The rows are grouped in 4 different ways at once. Each group adds its own fixed numbers to the row, and there is some noise. The rows also spread widely along 12 directions, which tell nothing about the answers.
Some rows, each with its group in each grouping after it:
[-20.6 -0.5 -6.0 10.9 37.6 -13.0 -38.7 29.3 -12.1 -1.2 -8.8 30.3 35.0 -12.5 30.3 -10.1 0.0 -9.9 -7.0 2.3 20.2 0.7 -6.8 -18.7 -15.8] -> V P fomar j_808
[32.3 -4.8 3.9 -18.6 17.8 30.7 -7.7 -26.1 -7.5 31.5 -26.1 -12.8 18.0 -9.9 0.4 18.6 52.9 14.6 -43.8 -4.7 -67.8 -3.5 0.7 -24.4 -33.3] -> X U Sab j_808
[-6.4 5.0 13.6 -11.1 -10.4 -3.1 -0.3 8.5 -50.9 -24.9 11.9 -24.8 6.1 -15.6 4.6 0.5 -26.4 -15.6 36.5 2.5 -9.8 9.6 16.4 7.5 -22.5] -> C G Sab j_504
[-1.5 -22.5 -13.9 13.6 25.6 6.2 15.0 7.8 15.9 19.6 -33.1 9.5 14.2 -17.6 -2.6 -49.0 18.7 -9.2 -12.5 1.1 -3.4 52.4 -23.9 14.3 -10.3] -> L P Vora j_924
[-20.9 1.7 36.3 14.0 45.8 -1.3 -27.6 7.3 2.2 28.9 18.8 -12.8 -3.6 27.6 -2.8 -9.2 26.5 5.9 13.8 -0.4 14.6 -20.2 -16.8 12.3 26.0] -> L U fomar j_504
[-5.4 -6.3 -4.3 11.7 8.9 4.8 -10.8 14.6 -48.1 -9.3 -0.3 -16.6 -4.2 -9.2 -17.2 -73.9 50.0 -0.4 18.9 -15.8 18.8 -14.6 -27.4 47.6 30.8] -> N G bir j_924
[56.3 0.7 -35.5 -4.3 -50.3 -22.5 6.4 -8.0 -2.0 -29.3 -9.1 -6.6 -30.8 -8.3 23.8 35.6 43.9 2.1 -17.3 -8.7 -35.3 -49.2 22.1 -19.2 29.7] -> N G pori j_924
[19.1 -2.3 1.0 -8.3 -17.1 23.0 7.6 14.1 -51.7 -12.2 3.5 -15.6 4.0 -0.9 30.3 3.8 22.5 -3.1 -16.2 -3.9 -13.1 -30.2 31.1 1.7 -21.7] -> C G runu j_808
[8.7 16.1 34.3 8.1 39.1 9.4 -21.6 1.9 2.7 19.9 3.6 -34.8 -36.0 6.8 -8.3 -29.0 17.0 -20.4 40.6 7.7 -5.3 -56.1 -2.5 39.6 32.8] -> X P runu j_504
[4.2 -7.2 16.0 -0.4 -1.5 -0.8 35.5 -8.1 17.8 14.5 0.8 0.0 -0.7 26.7 13.1 19.2 53.2 29.2 -14.2 -22.8 -24.4 21.6 11.3 -2.5 -7.6] -> V G bir j_504
[19.2 2.2 -38.0 -1.7 -26.5 -44.9 20.5 -2.2 16.2 -37.7 -12.0 17.1 5.2 3.8 8.9 26.5 -4.7 -5.8 -7.1 1.7 -25.9 -5.9 14.2 -25.9 3.0] -> C U Vora j_924
[-15.0 -24.3 5.1 11.1 1.1 23.7 43.4 -29.2 -32.8 18.3 29.6 -13.5 -9.6 40.9 8.1 10.5 58.9 23.3 -4.5 -15.3 38.5 2.0 -1.4 29.5 -11.4] -> C P pori j_924
[0.9 31.0 -5.8 5.3 -34.4 -8.7 -13.1 27.8 -21.3 -40.2 30.0 1.2 0.3 -0.8 43.3 16.1 -21.2 -23.6 18.2 9.9 8.0 -52.7 38.5 -3.8 4.3] -> X U fomar j_924
[16.9 4.7 -2.5 18.5 -6.4 20.5 -27.3 6.8 8.8 9.7 22.0 -13.6 -19.8 4.7 37.8 33.1 -13.4 -8.7 -15.8 -0.2 25.3 -44.2 29.8 -21.1 24.9] -> X G fomar j_808
[31.0 7.3 18.1 9.0 4.1 2.9 3.7 2.5 6.9 22.9 -17.0 -13.6 -25.7 -21.4 36.0 0.5 26.9 -10.3 20.5 8.6 -36.7 -18.1 18.9 12.7 -24.9] -> V U pori j_808
[21.8 -17.4 -39.9 10.0 9.0 44.8 2.3 -23.0 24.5 25.1 -24.3 9.0 11.0 -8.3 -3.4 -19.1 7.7 -3.5 -39.4 -5.8 -2.8 26.2 -17.9 -5.4 1.5] -> C G Vora j_924
[5.5 -13.8 7.9 18.9 19.9 -54.0 10.4 6.5 -14.1 -14.0 -12.9 -32.4 -26.2 6.2 -21.3 -25.9 25.1 6.9 21.5 -12.3 2.6 -2.2 -10.2 12.0 26.9] -> X G bir j_504
[-12.2 3.4 6.7 -8.9 -4.3 50.9 -22.2 1.8 -41.4 8.1 16.6 6.4 27.5 -20.7 28.9 35.8 -21.9 -3.5 -25.1 -3.0 2.8 19.0 32.5 -34.5 -49.0] -> X P bir j_808
[-30.1 1.7 16.9 -9.4 14.6 -17.9 -1.7 36.1 -16.8 -14.9 3.9 18.9 46.7 22.5 6.4 12.4 18.6 18.9 -18.0 -16.2 -24.7 12.1 21.0 -25.7 -19.2] -> C G bir j_808
[1.8 0.8 3.7 28.8 56.8 -16.0 -11.5 26.0 6.5 16.8 -19.8 -15.3 3.9 15.5 9.5 -43.4 18.8 -12.7 6.3 14.5 16.8 -52.5 -10.6 13.8 4.1] -> C P Sab j_924
[-22.2 12.0 32.4 -27.4 -12.1 35.3 -4.6 -4.3 -44.6 -20.2 30.4 -32.1 2.0 32.4 -35.4 28.0 6.2 13.4 2.7 -12.7 -10.9 3.2 12.4 10.4 19.6] -> N P bir j_504
[35.3 -3.8 -26.5 -18.4 -38.5 22.4 4.1 -9.6 -17.3 -23.7 -7.6 -1.8 -2.4 5.7 9.1 51.1 17.1 4.4 -50.4 -10.4 -27.8 -15.5 17.4 -29.2 14.3] -> V U runu j_808
[-7.4 16.6 -26.1 20.0 20.7 -24.8 -17.9 14.4 60.7 3.8 -2.0 42.3 -9.3 -2.9 19.2 -42.6 5.6 -23.8 37.3 -5.5 11.3 -21.1 -30.0 23.8 48.0] -> L P bir j_504
[-15.0 -26.4 1.0 -5.9 -4.1 25.2 4.5 -20.9 -42.5 -4.4 11.7 -28.0 3.8 12.3 -54.7 8.8 24.7 25.1 -31.8 -30.0 7.3 46.9 -16.8 0.8 28.7] -> X G bir j_924
[-15.5 6.2 -28.4 12.7 7.2 -3.6 20.9 32.7 31.4 -17.9 -13.6 46.9 26.9 8.2 20.6 -57.4 4.2 -20.7 1.9 0.5 5.8 11.2 -14.3 22.4 8.5] -> L U runu j_924
[11.9 0.5 17.1 30.7 46.9 -23.8 7.6 13.3 10.1 11.6 -14.5 -32.3 -20.4 25.1 22.0 -21.9 -16.3 -16.3 20.5 20.8 14.5 -33.9 11.7 5.3 -21.3] -> C U fomar j_808
[-2.4 -18.8 8.1 10.8 46.9 -7.8 13.5 -59.5 31.1 48.9 7.4 -4.7 -18.1 5.6 -2.8 0.4 3.1 -1.5 39.2 -3.4 14.0 31.8 -28.9 5.6 -19.0] -> L G Sab j_504
[-0.8 -26.5 -16.3 12.0 0.0 -26.5 23.6 0.1 28.7 6.5 -2.3 14.5 4.1 11.5 9.6 -0.6 37.1 15.6 -15.7 -21.8 -3.1 33.7 -12.6 -4.9 9.1] -> C G fomar j_924
[-22.9 9.1 -25.9 -4.7 25.8 -50.6 -18.9 20.2 11.8 -37.1 -11.6 42.9 37.7 1.1 9.7 -3.2 -29.3 -18.8 13.9 4.0 -9.8 11.2 -8.5 -25.2 -12.5] -> C P fomar j_808
[-1.0 18.6 -14.9 3.9 56.2 -1.3 -46.5 3.4 39.6 4.2 -25.5 17.1 12.9 25.2 -29.7 -19.2 2.5 -10.3 -13.1 2.4 -14.1 -36.2 -35.4 -10.5 52.6] -> L P bir j_504
[-14.1 -4.7 9.5 -3.3 32.9 -32.8 7.4 -25.1 30.3 15.5 8.0 24.1 3.4 4.1 -9.9 -9.1 23.8 1.5 35.4 -9.4 -15.6 21.0 -17.7 4.6 -6.9] -> N U runu j_924
[-40.6 -16.8 27.7 -6.3 17.4 -48.3 26.2 -12.0 0.2 5.1 32.3 15.9 6.5 24.3 1.8 -0.1 47.8 21.9 39.8 -24.7 0.5 44.7 -14.5 20.0 -4.9] -> L G fomar j_808

New rows, each followed by its group in each grouping:
[-32.7 13.0 11.2 -32.0 -29.2 -6.8 18.4 -15.3 -14.5 -30.3 40.0 17.5 15.5 6.2 -4.5 15.7 -3.4 -2.8 42.9 -16.0 -25.7 50.2 3.0 19.0 -9.9] -> L G fomar j_924
[-0.4 -12.6 15.2 9.4 15.5 38.2 10.9 -14.5 -14.5 20.6 4.5 -43.3 -30.9 9.1 -23.5 -32.5 -4.5 -8.2 18.2 -6.9 16.9 19.8 -13.8 41.8 17.7] -> L G bir j_808
[-4.4 8.1 14.8 -21.9 1.4 -36.5 -29.2 -0.5 10.7 5.7 5.6 26.9 15.5 -36.4 0.1 21.7 15.1 -1.2 33.8 -7.0 -62.9 23.7 0.4 -15.1 -8.1] -> C U Vora j_504
[3.0 26.9 -17.8 6.8 11.3 -1.4 -14.2 18.1 1.0 -22.8 -14.1 13.0 8.6 3.0 8.1 -39.1 -14.0 -25.1 18.4 9.9 -8.7 -28.6 -9.3 13.1 11.1] -> L U bir j_504
[-21.3 21.3 14.6 -1.9 28.8 48.8 -24.8 -0.4 8.3 25.4 18.9 18.0 24.7 13.4 15.3 -2.5 -14.7 -9.0 3.7 -1.0 1.1 -2.9 8.2 -2.2 -14.5] -> L G bir j_808
[-16.4 8.0 17.8 33.6 40.1 6.7 -11.4 30.8 -16.1 22.6 2.5 -9.3 -0.4 -9.2 19.4 -66.9 1.1 -20.3 40.5 9.5 30.5 -22.1 -4.2 40.1 -17.1] -> C U bir j_924
[-13.8 11.9 46.7 -8.4 0.5 7.2 8.7 15.1 33.2 20.3 15.5 -9.5 -2.0 -3.2 2.3 -4.8 23.9 1.9 35.2 -13.1 -47.6 25.3 13.8 26.1 8.9] -> X G Sab j_504
[9.7 13.6 2.5 13.9 40.0 34.2 -12.6 -16.7 8.7 24.7 -7.4 -26.8 -28.4 14.1 -18.2 -45.6 1.3 -23.1 22.4 10.1 12.8 -35.9 -24.7 42.3 25.3] -> L P bir j_924
[-0.1 -2.7 7.0 20.5 53.7 -8.7 -41.1 52.5 10.5 10.9 -31.5 8.4 32.9 -0.2 24.3 -35.1 13.4 -4.0 -32.6 5.6 -4.6 -18.9 4.0 -28.6 -0.7] -> N G fomar j_808
[25.5 -4.8 -19.6 -1.7 -21.2 14.3 20.2 -8.2 15.1 -20.6 -17.5 -31.0 -24.7 12.6 -28.1 9.8 -10.2 -1.6 -23.1 -13.4 -22.2 14.0 6.5 -1.9 37.9] -> X G bir j_808
[-12.1 32.5 25.0 -26.5 46.9 2.3 -14.8 -3.1 5.2 0.1 -10.7 17.8 30.5 -2.4 -13.9 -32.2 -9.1 -24.4 38.8 11.7 -59.3 4.4 -2.8 13.1 -31.6] -> L G runu j_924
[-14.7 12.4 5.5 -0.7 -16.2 -11.2 23.9 -0.8 -15.7 -29.9 22.3 -16.2 -19.5 22.9 -13.2 -15.2 -7.4 -7.5 50.9 -8.1 4.5 -5.5 -2.7 40.4 20.2] -> C U bir j_504
[-10.7 16.6 -22.4 18.0 -9.2 -10.8 13.8 25.7 31.9 -18.8 21.3 41.3 3.8 11.2 48.0 -20.1 -20.2 -28.1 22.9 2.2 31.5 -22.6 16.0 11.3 15.2] -> L G runu j_924
[-11.7 8.4 -42.7 -14.1 -10.8 -15.5 -27.1 -9.7 -19.4 -29.8 16.2 44.9 21.9 -14.3 8.8 12.6 0.8 -8.4 11.1 -16.0 3.6 -12.9 -14.3 -10.6 7.8] -> C P bir j_808
[40.2 -2.6 -50.2 7.9 -23.8 19.4 -25.4 4.6 -39.4 -7.0 -8.9 6.1 1.4 -41.1 53.6 0.9 9.4 -24.4 -27.3 8.0 18.4 -51.4 4.5 -18.3 -7.4] -> L P Sab j_924
[25.7 15.1 -15.7 -13.1 -10.9 35.5 8.6 -17.1 17.7 1.4 1.1 15.3 6.7 29.3 17.1 25.6 43.0 6.9 -37.6 -10.1 -29.0 -37.8 13.1 -8.3 12.3] -> V G runu j_924
[18.6 -29.7 22.9 7.5 3.8 27.1 15.5 -31.5 -26.5 40.5 5.0 -46.1 -28.0 -4.1 4.4 23.8 35.5 16.8 -6.8 -8.3 5.6 20.2 -3.7 4.3 -17.3] -> V U Sab j_504
[-13.4 -13.7 -15.6 16.6 5.2 -2.6 25.3 -1.7 31.4 -4.2 0.0 9.9 4.0 24.5 1.9 -9.3 -14.6 -2.2 -0.8 -6.4 16.8 40.3 -15.9 4.1 6.9] -> C U fomar j_504
[6.2 -31.7 22.7 8.0 2.7 -15.2 20.2 -5.0 -35.9 16.7 -11.6 -33.2 -19.6 -33.6 -12.6 -36.9 50.2 8.2 21.2 -11.2 -14.7 50.7 -13.4 30.9 -13.1] -> X U Vora j_504
[30.6 -6.8 -2.7 19.8 4.6 15.1 -58.3 35.3 -27.7 6.9 -10.6 -21.3 -2.3 -28.0 30.1 13.7 -7.8 -11.7 -41.8 12.1 10.8 -42.5 18.8 -42.8 11.1] -> N U fomar j_924
[-12.0 -6.1 25.7 8.6 24.7 -18.0 -39.5 18.5 -21.7 12.6 16.2 -4.0 -14.9 -23.7 5.4 -12.6 20.0 -6.6 33.8 -12.1 18.3 -14.8 -6.5 18.3 30.1] -> V G runu j_808
[13.2 41.8 -17.8 -23.3 -25.9 25.4 -35.5 -9.1 40.1 -14.6 14.2 23.3 -4.4 -6.3 -1.8 27.7 -35.0 -24.7 18.2 -5.0 -44.6 -16.1 5.1 -8.3 44.7] -> L G bir j_504
[18.0 16.9 4.9 1.1 3.4 -21.8 4.1 37.6 41.6 -6.8 -17.5 16.1 -6.2 1.1 41.1 10.5 7.6 -15.1 0.4 2.8 -33.4 -30.4 30.7 -7.9 5.1] -> V P runu j_808
[19.0 -27.7 7.2 -0.6 8.0 -1.8 -24.8 -6.3 -46.0 14.7 -8.0 -35.0 -5.0 -30.4 -2.3 19.5 9.4 4.9 -10.0 -7.0 -9.5 11.6 -1.9 -24.2 -10.0] -> C G Sab j_504
[-23.9 -3.7 -0.8 11.1 26.3 57.8 -3.5 -14.2 44.2 47.5 14.8 39.7 33.4 31.0 14.7 2.7 24.5 20.8 -37.0 -17.6 14.3 27.8 -10.6 -17.0 -4.8] -> N U bir j_504
[9.2 -10.4 9.5 -0.8 2.3 46.9 8.1 -30.5 -2.1 35.2 10.3 -20.4 -21.8 11.6 -12.2 -3.5 70.5 20.8 -15.1 -24.1 -10.5 -0.1 -17.2 29.9 25.7] -> X P bir j_504
[4.7 3.8 17.1 -3.6 1.6 -17.4 30.5 2.8 10.7 -6.3 -9.3 -11.3 -15.9 3.4 -0.9 -14.8 28.9 -4.4 31.2 -0.1 -34.8 11.7 7.8 25.8 -6.7] -> N P pori j_924
[-0.9 -15.6 -0.3 1.9 -30.4 -23.5 -1.2 16.4 -24.5 -22.6 17.0 -8.0 -11.8 -14.5 22.4 32.0 -2.1 1.8 5.5 -15.8 14.0 23.8 17.5 -12.0 11.1] -> V G fomar j_808
[-15.5 -17.9 26.3 12.0 6.9 -23.2 13.0 18.6 -38.5 5.5 18.0 -17.0 -4.5 11.5 7.0 -32.7 78.3 21.6 16.4 -14.7 16.5 -12.0 -2.4 35.6 12.5] -> N U Vora j_808
[34.0 -2.3 -13.9 23.4 11.3 -40.3 -14.2 3.7 -8.6 -16.0 -19.5 -37.6 -29.6 -17.5 11.1 13.8 -42.6 -25.7 12.3 19.2 10.9 -39.4 16.5 -28.2 0.8] -> X U Sab j_808
[8.3 8.3 -22.6 5.1 -6.6 10.7 -14.8 -29.6 -48.2 -20.6 12.7 -10.8 -10.7 -21.4 16.5 -13.0 -24.9 -27.2 33.6 8.9 25.1 -15.2 -8.1 9.7 -18.3] -> X U fomar j_504
[14.7 -7.8 20.0 1.8 -6.7 19.2 16.6 -18.4 -21.9 13.5 9.5 -41.6 -28.4 9.4 -1.0 5.2 43.5 7.9 2.0 -5.4 -4.0 -12.3 10.8 24.2 11.0] -> X P Vora j_504
[9.7 -4.1 5.0 -9.4 -17.5 -21.7 17.2 6.6 -41.3 -32.4 5.7 -35.4 -4.8 27.6 -1.9 38.7 5.6 4.9 -15.4 1.3 -8.4 -23.7 21.7 -15.9 4.0] -> L U Sab j_808
[-21.8 5.9 17.6 -16.9 22.1 39.3 0.4 -17.8 -21.3 1.9 2.8 -17.7 18.4 33.8 -55.1 -14.5 14.5 8.8 -9.7 -7.6 -23.8 24.1 -23.6 20.2 11.5] -> L U bir j_924
[-1.3 -11.5 -4.3 12.3 43.5 -28.2 -4.3 -29.0 -22.8 13.9 -3.7 -0.8 -1.6 -0.5 7.0 -2.4 23.4 4.3 11.3 -5.2 17.2 -10.7 -10.5 -9.4 -30.2] -> X P bir j_808
[-13.6 -0.8 29.0 18.4 37.0 -38.0 2.2 50.1 26.2 4.2 -13.0 -6.0 17.4 14.8 16.8 -11.6 -2.8 -0.6 8.6 3.1 -13.3 0.5 18.5 -13.2 -6.1] -> C G Sab j_504
[22.4 31.9 -21.5 7.1 -9.0 19.1 22.5 28.2 6.7 -27.6 -21.9 -0.5 5.7 16.1 27.2 -46.3 -4.0 -27.3 -0.6 13.4 -19.1 -38.6 18.4 22.1 -2.5] -> L G bir j_924
[2.8 6.0 0.6 -6.7 -15.0 6.9 -4.7 18.9 -68.0 -27.1 9.9 -7.5 4.0 -12.9 26.8 -1.7 19.0 -12.2 3.9 1.6 12.9 -32.7 19.2 11.0 -14.4] -> V P runu j_924
